There are 9 hidden switches. A switch that is on adds its own fixed numbers to the row, and there is some noise. The rows also spread widely along 10 directions, which tell nothing about the answers.
Known rows, each followed by its switches (1 for on, 0 for off):
[ -2  17  -7  14   3 -11  -3   5   3  15  -2 -21  -5   6  -4   1   0  13
  11   2  -8   8  -3   7  -3   6   7] => 1 1 0 1 0 0 1 0 0
[  7 -20 -11  -9  10 -22 -31  22  -2  15  -5 -24 -11   9 -25  -2   6   2
  14   1  12   8   3   3 -14  -9  -2] => 0 1 0 0 1 1 1 0 1
[  0  -9   3 -11  -4  -4 -16   5  -7  -7  -8   6  -4  15  -4  12  10  -2
  18   6  16   1   5  -2   0  -7   4] => 1 1 0 1 0 1 0 0 0
[  4 -25  -4 -11  12  -5   3  -8 -13  -2  -7  -3   4   7  22  -3   2   4
  -2   1  19  -1   8  -9  -9  -4  -1] => 1 1 0 1 1 1 0 1 1
[ 18  -3  -9  -2  14 -19 -16   9  -1  12  12  -9  12  24   3 -15  -2   5
  16 -14  22   6   2 -10 -14   4  -4] => 0 1 1 0 1 1 0 1 0
[ -7 -13  -1 -18  18  -5  19  -9  -8 -37  -3  -2  15  16   6  -1   7  12
   0   5   3  -1   0  -5  -9  10  -5] => 1 1 0 1 0 0 0 1 0
[ 11   3  -2  11   5   1  -5   0  16  40  -4  -1   2  10  21   6   8  19
   8  -3   8   6   8 -15 -10  -5   2] => 0 1 1 0 0 1 0 0 1
[-2  6  3 20  1 13  4 -1  1 13  6  9 -4  6 15  5  7 13 22  7  6 -7  6  0
 -4  3 -3] => 0 1 0 1 1 1 1 0 0
[-10  -8   0   8 -14   7  21 -21  -8   7  -1   3   3  -2  46   0   4   7
  -9  11  15   2  -3  -3   3  -9  -2] => 0 1 0 0 0 1 1 0 0
[-9 -8  0 11  3  7 -7 11  4 12  6  1 -6 17 -4  4  8  1 19 16  4 -1  8  3
 -7 -9 -4] => 0 1 0 0 1 1 1 1 0
[  1   0  -3   5   1  -4 -20   9 -14   0  -1   4 -15  -1   1   7   4   3
  22  -6  16  -5   5   3 -13   7  -5] => 0 1 0 1 1 0 1 0 0
[  9  13  -1  10  -1  -3  -3  -3  13  21 -12 -26  10  13   3   6   5  13
   8   5  -2  30  -2  10  -3  -2   9] => 0 1 0 1 0 1 1 1 1
[ -2 -24  -3   3   3   3 -12   6 -27  10   3  10 -13  -5  12  -9  -2 -15
   9   7  26  -8  12   1 -10 -10  -7] => 0 1 0 0 1 0 1 0 1
[ -6 -13   1  -6  -3   6  -6   2   9   5 -10   0  -6   9   5  17  13   4
   5  13   3   7   7   0  -6 -16   0] => 0 0 0 1 0 0 1 1 0
[  4 -29  -7 -11   2 -12 -38  15 -27  11  -6   4 -20  -7  -6   1   6 -19
  15  -9  25  -3   7  -2  -5 -15   1] => 0 1 1 1 0 1 0 0 0
[ 11 -16 -13  -4   4 -17 -11  -6 -13   9   1 -14  -4  -8  18 -16  -5  10
   8 -14  22  -7  -6  -5   8 -13   3] => 1 1 0 1 1 1 1 0 0
[  0 -29  -4 -15  20  -3   2   7  -5  -7   0 -16   6   7 -12 -15   7  -1
   2  10   5   7   2   2   3  -7   3] => 0 1 0 0 0 1 0 0 0
[  1   7  -4   6   5  -5  -2  -1   6  -4   0 -11   2  10   2   1   8  12
  19  -4   5   7  -3   5  -4   3  -3] => 0 0 0 0 1 1 1 1 0
[ 12 -22 -14  -3  22  -8  -7   1   4  14  -3 -29  -1 -19   4 -21  -2  15
   9 -13   1   0  -8   0  21 -21   8] => 1 1 0 0 0 1 1 1 0
[ 19 -15  -1  -1  21  12  -4   5   2  10  -1  -1   8   5  -1 -13   3   3
  18   3  15   5  11  -3   0 -10   1] => 0 0 0 1 1 0 1 1 1
[ 15 -15   1  -4   9   7  -2  -5 -10  10 -13 -11  16   8   4 -10   5  -9
   6   7  14  29   8   5   5  -9  10] => 0 1 1 1 0 1 0 1 1
[ 11  16  -2   3  -8  -5  -7 -11  -3 -14  -7   6   4  12  -2   3   8   5
  31  -9  17   4  -5   4   5  -8   2] => 1 0 1 1 0 0 1 0 1
[  2  -2  -6   8   5  -5  13 -14  -8  10   1 -13   8   0  33 -11  -2  11
  -3  -3  13   9   1  -3  -7   9   0] => 0 1 0 0 1 1 0 0 1
[ -3   5   3   6   9  13  12  -9   6  -8 -11  -8   8  10  -4   1  11   7
  17  13 -10  13   5  10   9  -2  11] => 1 1 1 1 0 0 0 1 0
[  5  -4   2  11  16  15   4   5   9  23  -3 -15   6  11  -5 -10   8   4
  14  19  -2  19  12   7   0   0   9] => 0 1 0 0 1 1 0 0 1
[ 10  -9   1  -1  -8   4   0 -10  11  10  -4   6   2  12  23   6   8  20
  14   3  21  -5   3 -13   6 -18   1] => 1 1 0 1 1 1 1 0 0

New rows, each followed by its switches (1 for on, 0 for off):
[ -6  -8  -3   0   5   2  12  -6 -10 -18   4 -11  10   8  -1 -16   3  -8
  10  10   6  12  -7  13  10  -9   0] => 0 0 0 0 0 1 1 1 0
[-17  10   3   9  11   4  13   5  -6 -11   3   1   0  18  -6   3   8   3
  12  18  -9   0   8   5 -11  15  -1] => 1 1 0 0 0 0 0 0 0
[ 8 -5 -4 -3 20 -2  2  7 -4  5 -1 -9  6 10 -1 -9  0  6  6  3  1  7  5 -2
 -3 -1  2] => 1 0 0 1 0 0 1 1 0
[  2 -16  -3 -12   6  -9  -2  -2  -3  -6  -3  -3   2  14  10   3  10   8
   3   3  15   5   5  -7 -12   2  -2] => 0 0 0 1 1 1 0 0 0
[ -3  -6   1  -5  -6   1   2 -12   1 -12 -10  -8   4   4  10   7  11   6
  11   4   9  11  -3   6   6  -3   7] => 0 1 0 1 0 1 0 0 0
[  7 -13   2 -17  21   0  11   1  13 -11  -2   3  15  26  -1   2  11  21
   7   8   8  -4   8 -17 -12   0  -6] => 1 1 0 0 0 0 0 0 1
[ 15  -3  -5   5  14   1  -2  -4   2  17  -4 -13   3  -7  24 -11  -2  18
   8  -9  10   3   5  -5   4  -2   3] => 1 1 0 0 1 0 1 1 0
[  1   8   1   8  -3   6  11 -14  -7  -7  -6   2   8   9  18   3   9   4
  11   2   6  15  -2   6   1  -1   0] => 0 0 1 1 0 1 1 1 0
[ -5  -1  -3  -5  18  -1  13  -9 -13 -42   0   0  12  13 -12  -9  10   0
  24  -2   0   0  -5   6   6   3   0] => 1 0 1 1 0 1 0 1 0
[  1 -27  -4 -11  13  -2 -10   9 -18   1  -6   7 -11  -1  -4   0   6  -4
  11   4  13  -8   6  -6  -2 -17  -3] => 1 0 0 1 0 1 1 0 1
[-3 -6 -2  3  5  2  4 -6 -6 -7 -1 -4  3  4  6  0  3  2 10  4  8  2 -3  5
 -4 -6 -2] => 0 1 0 1 0 0 1 1 1
[  4 -27  -6  -6   4  -4 -16   2 -30   5  -1   9 -10  -1  11 -11   1 -14
  13  -1  27  -8  10  -5   1 -12   1] => 1 1 1 1 1 1 0 0 0
[  7   9  -5  17  -2  -1  -1  -7  -2  12   7  -1   8  13  11  -5   1   2
  19  -3  13   3  -7   1   0 -12   0] => 0 1 1 1 0 1 1 1 1
[  6 -11  -6  -7   7 -12  -8   7  -1   5  -1 -13   0   6  -4  -9   1   7
   8   2   9   3  -2  -2   2 -11   3] => 1 1 0 0 0 0 1 0 0
[ -3  -2  -1   2 -18  -8 -22   4  -3  11 -12   2 -14  18   1  16  14   2
  18   8  15   5   7   1  -8 -15  -1] => 1 1 1 0 1 1 1 0 0
[  0   6  -2  12  -2   2  10 -11  17  25  -8  -8   4  11  21   8  14  16
   2   6  -1  15   4  -4  -5  -6   5] => 0 0 1 0 0 1 0 0 1
[  4   1   0  -1  10   0  -5   1   9   6 -16 -14  -3  -3   0   8  12  16
  15  -1  -5  11   4   3   7   2  10] => 1 1 0 0 0 1 0 0 0
[  4  -4  -5   1  32  -4  -4  22  -1  15  12   0   4  22 -11 -10   0   1
  13   4  -1  -4  12 -11 -12   5  -3] => 1 0 0 0 0 1 0 1 0
[  4 -16  -4   2   3   0 -14   4  -1  16   2  -3  -7   2   5  -4   4   3
  18   1  15  -3   6  -3   2 -10   5] => 0 1 0 1 1 1 0 0 0
[  3   1  -7  -3   1 -14  -5  -6  11   8 -17 -19  -1   8   3  14  16  16
   3  -4  -2  20  -1   0 -11  -2   5] => 0 0 1 1 0 1 0 0 1
[ -3 -17  -3 -11  10  -3   1  -1 -13 -26  -5  -1   3  18 -13  -4  13  -3
  15   7  10   7   4   4  -7   2  -2] => 0 0 1 1 1 1 0 0 0
[ 10 -14  -8  -1   5 -10 -16  -2  10  21 -11 -11  -8  -3  18   6   6  19
  11 -10  14  -4   3 -10  -4 -17  -2] => 1 1 0 0 1 1 1 1 1
[  2  -4 -14  11  11  -9   0  -8 -22   4   9  -7   2  -7  17 -27  -9 -11
  11 -14  18   1   0   4  -2   0   1] => 0 0 1 0 1 0 0 1 1
[  1  -4  -8   8   1  -6   7  -7   0  14   0 -26   1   2  15 -11   0  12
   1   5   3  13  -5   7   1  -1   6] => 0 1 0 1 1 1 1 0 0
[ -9 -10  -6  -6  13  -8 -16   8  -1 -18   2   3 -13   4  -8   8   9   4
  24  -8   9 -15   6  -2 -15   4  -9] => 0 0 0 0 1 0 0 1 0
[ -2  -1  -4   6  11  -1  16 -11  -5 -15   5  -5  14  17   9 -15   4   6
  15   4   6   0   0   0   4   0   1] => 1 1 1 0 1 1 0 1 0
[  6  -5   0   6  12   5  -3   2  -5  14   6  15  -3  -2  19   3   3   7
  17 -10  18 -14   6 -13  -7   3  -7] => 0 1 0 0 0 1 0 0 1
[  6  -9  -1 -10   2  -4  -6  -5   0  -2 -11   5  -3   9  15  12  11  13
  12  -3  16   0   9 -11  -6   0   1] => 1 0 0 1 1 1 0 0 0
[ 19   7  -5   7  -2  -7   0  -7  -6  14  10  -7  13   6  18 -20  -7   1
  14  -9  24  11  -9  -1  13  -7   6] => 0 0 0 1 0 1 1 0 0
[ -4 -14  -5  -7  -6 -12  -6  -4   2  -8  -9 -16  -6   5   5   5  12  13
   7   3  11   7  -5   5  -4  -7  -2] => 0 1 0 0 1 1 1 0 0
[ -9 -10 -13 -10   6 -29   3  -4  -5  -7   1 -16  -2   7  13   2   2  17
  -5  -8   3  -9 -10 -10 -11   2  -2] => 1 1 0 1 0 1 0 0 0
[  2  -5  -9  -3  18 -14   1  11  -2   9   4 -19   1  12  -9 -15  -1   6
   1   6  -3   9   2   0  -6  -2   3] => 1 0 0 0 0 0 1 0 0
[ -3 -16  -6  -8  15  -6   7  -2  12  -7   4 -16  10  22  -1 -12   4  12
   6  11   3  -1   1  -5   0  -8   2] => 1 1 0 0 1 0 0 1 0
[  2   1  -2   9   0   2   7 -12   8  -1  -2  -4   7  15   6  -2   9  11
  17   5   8   3   3   0  -3  -2   2] => 0 1 1 1 1 0 0 0 1
[ 13 -27  -4 -13  16  -3 -16  12   3  26  -4 -23   6   7  -5 -15  -1  -6
  -1   9   9  20   9   0   2 -15  13] => 0 1 0 1 0 0 0 1 0
[  3 -12   1  -8  11  -1  -9   6  -7  -1  -6   3  -4   6  -1   6   8   5
  14   0   8  -3   7  -5  -3   0   2] => 1 1 0 1 0 1 0 0 0
[-14 -22  -2  -7  10   5   4  -1   3 -14  -2   7 -11   1   5   6  15  10
  10   7   5 -14   9  -5  -8  -3  -6] => 0 0 0 0 1 0 0 0 0
[ 2 -8  1  0  9  8 -7  3  2  7 -9  1 -3  3  0  8 13  7 12  3  2  6 10 -2
 -6  1  3] => 0 1 1 1 0 0 0 0 0
[ -3  -9 -10   9  10  -3   8  -7  -2   7   8 -15   2  -6   7 -13  -1   5
  11  -1   3  -4  -8   3   8  -7   6] => 0 1 0 1 0 1 0 0 1
[  0  -7  -6  -7   5 -11  -3  -1   1   0  -3 -12   1   7   7  -2   2  11
   3   1   7   3  -2  -2  -2  -8   0] => 1 1 0 0 0 0 1 1 0
[  3  -3  -4  -5   2  -9  -6   6  -1   6  -6 -21   1  14  -4  -6   5   2
   2  11   7  25   5   9  -9   1   3] => 0 0 0 0 1 0 1 0 0
[ -1  -9 -12   0   5 -20   6  -9 -10  16   4  -5  -1   7  39  -1  -2  12
 -13  -7  19  -3   3 -17 -25   7  -7] => 0 0 0 1 1 1 0 0 1
[  5 -13  -4   0  15  -1   3   5  -2  31   0   0  -1  11  26  -5   3  10
  -6   6  10   3  17 -17 -12   1   1] => 1 0 0 0 1 1 0 0 0
[-13  -1   4   9   3  12  18  -4 -10  -5   8  13   6  15  19   0   5  -4
   4  16   6   2   5   1  -8   0  -8] => 0 0 0 0 0 1 1 1 0
[  1  -9   1  -9  -3   2   9 -15   9 -15 -10  -2  11  20  13  10  13  14
   5  11  13  10   2  -2 -10  -8  -5] => 0 0 0 1 1 0 1 1 1
[ 6 -1  0  5  8  2 -3 -2 -9  0 -5 -4  0  4 11  0  3  9 15 -1  8  3  4  0
 -2  3  0] => 1 1 0 1 1 1 1 1 0
[  5 -13   1  -9   8   3 -10   7  -2  -9  -5  -1   1  18 -14  -5   8  -5
  19  13  13   9  10   4   2 -13   2] => 1 0 0 0 1 0 1 1 0
[ 10  -8  -3   5   5   1   4  -2  -8  25   6  -7  14  19   8 -21  -5 -10
   1  13  16  15   5  -2  -2 -10   8] => 0 1 1 1 0 0 0 0 1
[ -3   6  -6   5 -10 -10  -6 -12   4   4  -8 -20   1  11  12   2   5   6
   8   1   5  17   0   8  -6   0   7] => 0 1 1 1 1 0 0 1 0
[ 10 -17 -11   0  10 -14 -18  11   6  45   1 -15  -6   3  18  -6  -1  10
  -7  -6  10   3   5 -15 -15 -15  -2] => 0 1 1 0 0 0 1 1 0
[ 15  -4  -4  -5   4 -10 -19  -1  13  11  -9  -4  -1  11   6  11  10  20
  17 -13  17   2   6 -12 -15  -2  -1] => 0 1 1 1 1 0 0 0 1
[ 15  -8  -1  -4  -3   0   6 -15  15   3   4   1  17  19  30  -1   3  21
   8  -2  26   1  -4 -15   0 -14  -4] => 0 1 0 1 1 1 1 1 0
[ 22   1  -8   5  12 -10 -16   8  -5  28  16   3   3   9  15 -17 -10   0
  17 -15  27  -2   8 -15  -8   5   2] => 0 0 0 1 1 0 0 0 0
[  0 -26  10 -10   5  18  -1   5 -26  -8 -11   4   6  16  -5  -6  10 -21
   7  30  17  23  20  12  -2   0   6] => 0 1 0 1 1 1 0 0 0
[ -5  -1   7   0   2  12   6  -7  -1 -12  -3  10   6   9  15   7   9   3
  14   6  12   3   7   1  -3   2  -2] => 0 1 0 0 0 0 0 1 0
[ -4 -26  -3   2   1  10  -2   0 -17   9  -5  10 -10   6   5  -4   7  -7
   9  19  14  -8  14  -2  -5 -22  -1] => 1 1 1 1 1 0 1 0 1
[  2 -16  -4  -7 -11  -9  -6 -10  -5   6  -2  -9   3   8  12  -6  -1  -6
   4   5  24   7  -3   1   4 -19   9] => 0 1 0 1 0 0 0 0 1
[ -5 -20  -5  -2   2  -4  -4   2  -6   4   6  -1  -3  11   8  -4   3   2
   8   7  15  -7   5  -5  -6  -5   0] => 0 1 0 1 1 1 0 0 0
[-10 -19   1  -5   3   6  -8   2  -5  14 -19 -12 -12 -12  16  12  12  -2
  -6  10   0  15  14   6  -7  -3   6] => 0 1 0 0 0 0 0 1 0
[ -2 -12  -2   9  16  15  23  -5   8  22  -2 -13   1 -10  21 -12   6  14
  -9  14  -9   8   7  -1   5  -4   4] => 0 0 0 0 0 0 1 0 0
[ -4 -22  -4  -6  11  -3  -6  13  10   4   5   2  -4  18 -16   6  12  10
  15  12   7 -11   1  -9 -10 -17 -10] => 0 1 0 0 0 1 1 0 1
[ -4   1   4  -9   1   4  12 -19   0 -33 -16   4   4   0  13  12  18  15
  16  -3   7   2  -3   2  10   2   2] => 1 0 0 0 0 1 0 0 0
[ -2   8  -7   4   1  -9  11  -9  24   0  -5 -19   3  19   3   8  12  33
   9   5  -9   5  -6  -2  -1  -4   3] => 1 0 0 1 1 1 1 0 0
[-5  5 -3  4  2 -3 10 -5 -4 -9 -2 -4  1 10  5  2  7  9 10  5  1  3 -4  3
  3 -3  2] => 1 0 0 1 0 1 1 0 0
[ -1   5  -6  16   8  -1   6   4  -5  18  10 -22   8  10  -1 -20  -7  -5
   6  14  -4  16  -2  14   2  -3   9] => 0 1 0 1 0 0 1 1 0
[  8  11  -6  15  23   1  -9  18  12  19   9 -16   1   9 -23  -9   1   7
  24   2 -11   8   2   6  -1   1   6] => 0 0 0 1 0 0 1 1 0
[ -3  -9  -3   2   5   2   8  -5 -11 -13   4  -6   9  18   1 -12   1  -2
  14  14   9   2   0   6   5  -9   0] => 1 1 0 1 1 1 1 1 0
[  2  -7  -8  -2  -1 -13  -2  -1   1  -4  12 -10  11  26   1 -17  -5   1
  14   8  19   0  -4  -1   1 -16  -1] => 1 1 0 0 1 0 1 1 0
[ -9 -16  -6  -1  -7  -7   6 -11  -5   1  -7  -8  -3   3  19   3  10  10
  -5   6   6   2  -6  -1  -5 -12  -3] => 0 1 1 1 0 1 1 0 0
[ -4  13 -19   8   3 -32 -19   5   7  -2  13 -18 -11   4 -16  -9   1   8
  28 -23   3 -11 -16   3  -1  -3   2] => 0 0 1 0 0 0 0 0 0
[ -1 -18   0 -10   4   1  -6   2   7   4 -11  -6  -7   1   5  13  13  16
   2   7   4   3   4  -3  -7  -6  -1] => 0 1 0 1 0 0 1 0 0
[ 5  5 -1 19  5  7 -4  2  2 19  3  1  0 13  1 -5  7  2 25  5  9  5  9  0
 -4 -1  2] => 0 1 1 0 1 1 0 0 1
[  5 -10  -7  -6   6 -10   1   0  10   3  -3 -19   6  13  -5  -3   5  15
   4   7   5   8  -4  -1  -6  -9   1] => 0 1 0 1 0 0 1 0 1
[  8 -12   5  -8  12   5  -3   5 -22   6  -6   2  11  14  13  -9   1 -15
   1  11  18  20  14  -1  -2   2   4] => 1 1 0 0 0 1 0 1 0
[ -1 -11   1  -5   2   1 -13   2  -9  -5  -8   0  -6   6   4   1   5  -6
  17   4  15   2  12   4   0  -5   5] => 1 1 0 0 1 0 0 1 0
[11 -1  1 -2  7  0  2 -5  1  4 -7 -1  4  3 21  2  6 20  9 -6 12  3  1 -8
  2  0 -1] => 1 1 0 0 0 1 1 0 0
[  0 -13   1  -6   3   3  -5  -9 -23 -28  -7  20  -4  -4  17   5   9  -5
  21 -10  29  -7   5   0  -6  -2 -13] => 0 0 0 0 1 1 1 1 1
[ 19  -1  -2  -4   2  -8 -16   4   2  13 -13   0   3  22   3  12  13  12
  12  -4  19  17   9  -9 -20  -2  -5] => 0 0 1 1 1 1 1 0 1
[  0 -27  -4 -19  28  -6  -4  15 -14 -19   2  -9   7  17 -20 -16   5 -10
   5  10  10  10  12   2 -14   5  -5] => 0 0 0 0 1 0 0 1 0
[ 4 -9  1  2 10  6  2  3 -5  4  1  9  1  7  8  0 10  9 12  2 11 -3  5 -7
 -7 -2 -8] => 0 1 1 0 0 1 1 0 0
[  0 -18 -10  -6  16  -4  14 -13  10  -7   2 -20  11   0   9 -15   2  18
   7  -1  -1  -6 -10  -4  18 -15   9] => 1 1 0 1 0 1 0 1 0
[  9 -14  -3   1  13   2  -8  15  -6  29  11   1   0  14   6 -17  -2  -9
   5  10  20   5  19  -9 -11  -2   3] => 0 0 0 0 1 0 0 0 0
[  3 -31  -2 -15   7   1 -14   7 -22   3 -11  13  -7   8   5   4  10 -12
   3   7  19   0  12  -9  -6 -22  -4] => 1 0 1 1 0 1 1 1 0
[ 14   3  -6  -6   3 -17  -5  -3 -18  -3   3 -13  19  27   6 -20  -8 -13
   8  -1  23  23   1   3   0   3  10] => 1 0 0 1 1 1 0 1 0
